There are 9 hidden switches. A switch that is on adds its own fixed numbers to the row, and there is some noise. The rows also spread widely along 10 directions, which tell nothing about the answers.
(in the rows, 128 means zero)
Some rows, each with its switches (1 for on, 0 for off) after it:
[121  93 162 167  89 128 157 123 109 135 161 145 134  93 121 134 131 135
 104 162 108  79 116 135 115  68 164  97 104 125 105] -> 0 1 1 0 0 0 0 1 0
[144 135 166 116 150  98 162  87 119 165 158 135 148 117 146 180 182 112
 113 178 167 168 130 158 110 112 127 132 117 115 113] -> 1 1 0 1 0 0 1 1 0
[ 95  89 194 132 126 115 112 124 178  95 201 102 141 151 119 139 142 163
 110 107 170 133  75 145 160 185 103 155 146  99 171] -> 1 0 1 1 0 0 0 0 0
[110  96 122 156 140 108 157  85  97 156 152  77  92 131 124 149 111  95
 122 145 131 183 127 142 141 198 135 152  86 121 126] -> 0 0 0 1 1 0 1 0 0
[125 118 102 139 147  84 138 125 162 140 166  98 108 123 164 154 134  95
 118 163 149 163 124 144 154 122 187 138 100 110 142] -> 0 1 1 1 0 0 0 1 1
[110  72 179 172 106 104 128 137 119 141 192 104 128 136  67  75 142 111
 125 103 124 106  96 141 133 172 122 155 141 145 166] -> 0 1 0 1 1 0 0 0 0
[110 105 197 142 124 118 127 114 169  97 189  93 152 143 116 124 130 155
 106 123 164 101  94 145 173 135 108 152 134 131 143] -> 1 0 1 1 0 0 0 0 0
[117  90 182 172 116  95 169  91 109 126 170  78 121 112 104 152 144 134
 113 144 128 149 121 131 134 180 120 133 120 107  78] -> 0 1 0 1 0 0 1 0 0
[122 134 165  92 148 115 138  99 135 120 166 116 144 134 154 171 166 155
 133 142 168 191 120 157  96 159 100 152 157  91 153] -> 0 0 0 0 0 0 1 1 1
[114 121 190 180 105 116 132 137 140 123 159 144 142 136 148 101 154 129
  90 132 151  97  95 158 152 125 145 135  96 138 157] -> 1 1 1 0 0 0 1 1 0
[135 120 209 107 113 122 123 122 139 117 169 151 172 129 125 162 161 175
 128 135 139 120  96 158  96  80  94 125 153  99 142] -> 0 1 0 1 1 0 0 0 0
[104  85 168 110 139 122 122 109 175 120 197 116 134 136 123 168 125 155
 123 143 162 116  78 128 160 121 137 132 134  94 164] -> 1 0 1 1 0 1 0 0 0
[ 93 131 116 119 169 138  92 127 149 169 128 138 113 166 182 141 104 109
 129 110 162 148  88 177 157 159 143 163  92 137 251] -> 0 1 0 1 1 0 1 0 0
[130 120 112  72 157 129 153  73 113 149 162  98 126 103 150 199 122 132
 132 182 142 173 138 145 103 105 111 140 139 103 133] -> 0 0 1 0 0 0 0 0 1
[106 100 184 143 118 112 133 130 139 104 162  82 146 116 115 107 134 162
 140 118 111  99  89 157 105 125 141 152 151 111 159] -> 0 0 0 1 0 1 1 0 0
[115 120 166 190 108 100 139 170 130 143 183 102 133 101 151  96 147 103
  80 140 106 112  74 181 110 126 171 163 121 106 151] -> 1 0 1 1 0 0 0 0 0
[103  84 174 149 109 132 115 155 140 165 189 160 136 111 106 114 141 129
 112 134 123  55  73 138 115  81 166 126 142 121 194] -> 0 1 0 1 0 0 0 1 0
[106  87 184 161 138 122 154 114 107 186 201  64 138  98 106  85 127  86
 116 138 112  91  82 175 124 128 132 190 157 162 165] -> 0 1 1 1 0 1 0 0 0
[119  87 173 206  79  96 163 117 112 107 162 109 121 120  92  97 152 124
 106 138 123 100 132 111 155 149 156 106  91 134  70] -> 0 1 0 0 0 0 1 1 0
[127 107 230 190  83  97 167 107 118 119 181 124 154 126 102 111 162 151
  92 137 136  97 101 147 139 131 117 129 108 138 102] -> 1 0 1 1 0 0 1 1 0
[118  92 148 162 118  86 156 117 124 157 193 132 103  99 148 182 153 117
  87 185 131 145  96 141 108 122 194 120  92  74 137] -> 1 1 1 1 0 0 1 1 1
[134  93 153 185  69  73 162 133  86 136 165 142 123 122  87 109 157 115
 115 135  96 145 120 151 103 152 150 111  90 118 111] -> 1 0 1 1 1 0 0 0 0
[117 109 121 105 168 130 132 101 125 151 146  69 141  92 148 145 125 120
 148 161 129 114 123 169  90  75 159 165 143 140 177] -> 0 1 0 1 0 0 1 1 0
[135  92 143 116 134  83 118 122 153 140 191 119 140 144  85 102 188 126
 155 126 157 128 114 135 126 145 127 153 161 132 201] -> 1 1 1 1 0 0 1 0 1
[132 129 127 117 148  91 141 107 135 109 145  79 149 113 156 140 166 130
 141 148 137 182 145 153 101 143 127 149 136 107 110] -> 0 1 1 0 0 0 1 0 0

New rows, each followed by its switches (1 for on, 0 for off):
[134 134 137  99 154 112 126 107 138 157 152 137 141 152 141 145 144 108
 138 140 169 161 121 156 137 113 122 144 119 139 166] -> 0 0 0 1 1 0 0 1 0
[ 92  78 172 146 135 129 105 130 169  93 184  77 140 113 122 113 124 158
 126 131 144  50  82 147 129  83 170 158 139 126 201] -> 1 1 0 1 0 0 1 1 0
[127 117 208 172 121 104 156 128 140 173 198 131 138 133 119 104 155  94
  84 140 148 105  67 151 168 134 130 154 122 140 140] -> 1 0 1 1 0 1 0 0 0
[116 116 159 149 134 119 157 106 116 191 165 125 123 133 132 137 120  98
 103 147 138 133  88 152 157 143 132 147 104 142 143] -> 0 0 1 1 0 1 0 0 0
[108  99 158 172 106  81 145 128 157 100 192  91 116 112 152 156 139 152
 100 147 123 148  92 142 122 152 181 133 107  64 128] -> 0 0 1 1 0 0 1 1 1
[ 87  84 136 131 130 113 109 128 169  87 169  91 120 127 139 162 126 172
 137 125 142 141  98 130 124 161 167 134 128  73 166] -> 0 0 0 1 0 0 1 1 0
[108  84 159 164 115 111 143  98 134 138 163 142 113 159  88 109 143 115
 132 119 162 113 114 108 188 171 141 111  99 148 140] -> 0 1 0 0 0 1 1 1 0
[127 107 162 149 122  91 165 107 122 176 168 159 123 128 133 163 151 102
 106 166 152 143 103 148 150 126 159 108  91 118 122] -> 1 1 1 1 0 1 0 1 0
[110 109 197 155 134 126 121 133 152 163 191 148 135 139 162 127 123 108
  88 145 161  84  52 179 163  82 164 146  98 140 206] -> 1 1 1 1 1 1 0 1 0
[108  97 192 138 120 132 130 120 151 118 205 130 126 110 144 186 148 169
  90 159 145 115  78 121 121 120 139 123 142  60 140] -> 0 1 0 0 0 0 1 0 1
[109  65 155 150 119 108 146  97  87 143 177  84 126  99 102 123 129 118
 141 143 103 130 116 165  80 142 145 154 117 129 163] -> 0 1 1 1 1 0 1 1 0
[105  61 123 173 101  84 129 132 122 158 185 128 107 131  69 100 166 104
 139 116 116 140 108 115 124 208 155 131 120 114 165] -> 0 1 1 1 0 0 1 0 0
[ 80 121 163 179 160 152 134 126 125 174 180  93 102 120 192 121 108  82
  54 149 156 114  63 181 156 163 160 187  93 132 195] -> 1 0 0 0 0 0 1 1 0
[111  74 133 120 127 102 118  89 151  91 168  92 130 148  97 140 125 155
 159 130 159 130 127 132 144 135 142 131 105 128 173] -> 1 0 1 1 1 0 1 1 0
[116 141 168 109 160 138 118 103 155  99 148  55 164 129 158 108 124 153
 135 126 154 120 116 173 128 114  88 192 157 151 170] -> 0 0 1 0 0 0 1 0 0
[112 116 111 103 172 135 115 111 161 200 165 158 119 158 129 156 136  84
 122 143 189 133 103 118 193 135 133 139 119 151 190] -> 0 1 0 1 0 0 0 0 0
[ 99  79 152 167  87  55 154 120 104 109 156 119 108 124 124 153 148 161
 149 113 102 207 110 162  78 230 164 111 107  52 150] -> 0 1 1 1 0 1 1 1 1
[107 101 184 114 176 147 124  73 155 153 211  81 122 142 130 174 119 125
 101 155 188 133  83 127 176 142 101 173 130 124 155] -> 0 0 0 1 1 0 1 0 0
[ 96  95 148 144 125 112 117 127 159  89 174  93 127 120 159 158 142 161
 117 135 139 163 102 141 116 174 146 141 120  63 139] -> 0 1 1 0 0 0 1 0 0
[103 101 233 145 123 113 170  82 116 130 173 105 139 128 133 178 128 160
 107 127 149 163  91 167 137 190  91 134 129 104 105] -> 0 1 0 1 0 1 0 1 0
[119 114 164 105 175 122 151  89 109 164 173  41 148 105 160 126 110 101
 137 152 134 150 100 208 100 109 118 205 144 149 179] -> 0 0 1 1 1 1 0 1 0
[ 88  84 115 145 112 101 133 116 105 136 137 132  84 136 123 163 112 145
 137 118 117 163 108 155 101 211 158 120  97  89 209] -> 1 1 0 1 0 0 1 0 1
[119  59 143 135 110  84 147  95  86 138 180 114 124 101 101 166 159 132
 145 163 111 166 126 155  53 150 160 122 112  80 143] -> 1 1 1 1 1 0 1 1 0
[122  99 136 147  84 111 119 140 155  99 145 166 141 141  93 112 148 152
 138 121 130  88 125 105 154  97 148  83 113 129 134] -> 0 1 1 0 0 0 0 0 0
[ 98  92 169 203 111  89 139 144 155 112 183  97 113 119 143 132 146 128
  89 134 137 126  89 135 154 167 187 135  93  84 115] -> 0 1 0 1 0 0 1 1 0
[125 154 146 134 139 131 149 129 116 167 128 142 125  97 203 164 120 123
 102 183 114 104  95 176  94  40 178 126 106 107 168] -> 0 1 0 0 0 1 1 0 1
[117  73  85 140 114  72 115 140 156 103 179 104  98 128  94 127 159 131
 148 138 126 137 119 106 114 150 197 127 131  75 174] -> 1 0 0 1 0 0 1 0 1
[102 106 147 189 132 102 138 117 147 166 175 106 104 144 131 115 133  87
  90 133 154 130  94 128 198 188 155 150  86 140 142] -> 0 1 1 1 0 0 1 0 0
[137  92 136 142  96 105 140 130 131 138 181 172 125 132  74 121 176 117
 119 147 141 110 121  92 134 112 146  91 127 111 110] -> 1 0 0 0 0 0 0 0 0
[102 110 176 155 126  86 148 112 132 139 147 114 130 159 136 123 134 125
 129  95 154 188 103 180 155 227 114 144 104 130 155] -> 0 1 1 1 0 1 0 1 0
[101  92 112 173 108 110 142 105  92 136 116 108  94 142 114 112  95 115
 141 117 113 137 129 153 140 172 165 127  60 154 169] -> 0 0 0 1 1 0 1 1 0
[ 86  67 129 161 118 123 134 118 102 119 136  62 102 114 115 109  68 126
 150 115  92  98 102 171 122 140 170 144 103 141 191] -> 0 1 0 1 1 1 0 0 0
[114 137 114 107 144 136 148  98  95 201 110 175 119 134 155 180 126 115
 127 151 133 154 119 151 114 128 131 118  92 131 177] -> 0 0 0 1 0 0 1 0 0
[124 103 126 117 114 104 152 111  79 155 146 112 121 101 129 149 111 131
 151 151  80 149 109 184  56 101 156 133 123 103 184] -> 0 0 1 1 1 1 0 0 1
[147 106 166 104 112  99 156  92 109 162 187 172 146 126 111 199 175 136
 121 170 139 189 116 131  94 125 105 105 129  79  97] -> 0 0 1 1 1 0 0 0 0
[135 143 147 161 107 100 184  96 104 136 125 139 113 135 140 170 137 117
  96 156 143 185 145 128 163 167 114  90  76 113  33] -> 0 0 0 0 0 0 0 0 0
[ 89 102 206 173 123 134 158 112 108 151 186  84 127 107 142 138 110 125
  78 133 131 122  75 175 132 171 124 165 123 123 143] -> 0 0 0 1 0 0 0 1 0
[132 110 227 166 127  86 195  61  86 151 192  82 119 107 158 200 132 127
  80 186 138 181  95 183 114 158 119 149  91  86  91] -> 1 1 1 1 1 1 1 0 1
[ 95  81 133 148 115 132 121 118 132 110 153  95 113 134  97 104 112 131
 138 108 134 107 119 127 157 167 124 131 126 142 159] -> 0 1 0 0 0 0 0 0 0
[135 139 195 182 124  89 179 118 131 153 174 106 135 111 161 157 162  97
  68 171 150 161 110 156 156 140 139 134  96 108  51] -> 0 1 0 1 0 0 0 1 0
[127 120 108 113 146 101 153  85 112 150 127 107 115 117 146 175 122 122
 140 168 133 152 141 161 111 110 148 131  99 130 167] -> 1 1 1 1 0 0 1 0 1
[118 143 189 153 133 135 131 112 169 127 160 145 142 143 175 166 140 143
  78 159 174 112  92 131 187 104 127 124  93 117 115] -> 0 1 1 0 0 0 1 0 0
[132 124 121 136 124 101 144 105 111 101 131  78 133 119 157 137 131 134
 136 150 118 174 145 165 103 132 133 143  99 111 115] -> 0 0 1 0 1 0 1 0 0
[152 127 150 129 133 110 176  85  94 187 157 138 134 115 116 136 168  88
 124 177 151 131 147 138 119  98 124 130 124 158 123] -> 0 1 0 0 0 0 1 1 1
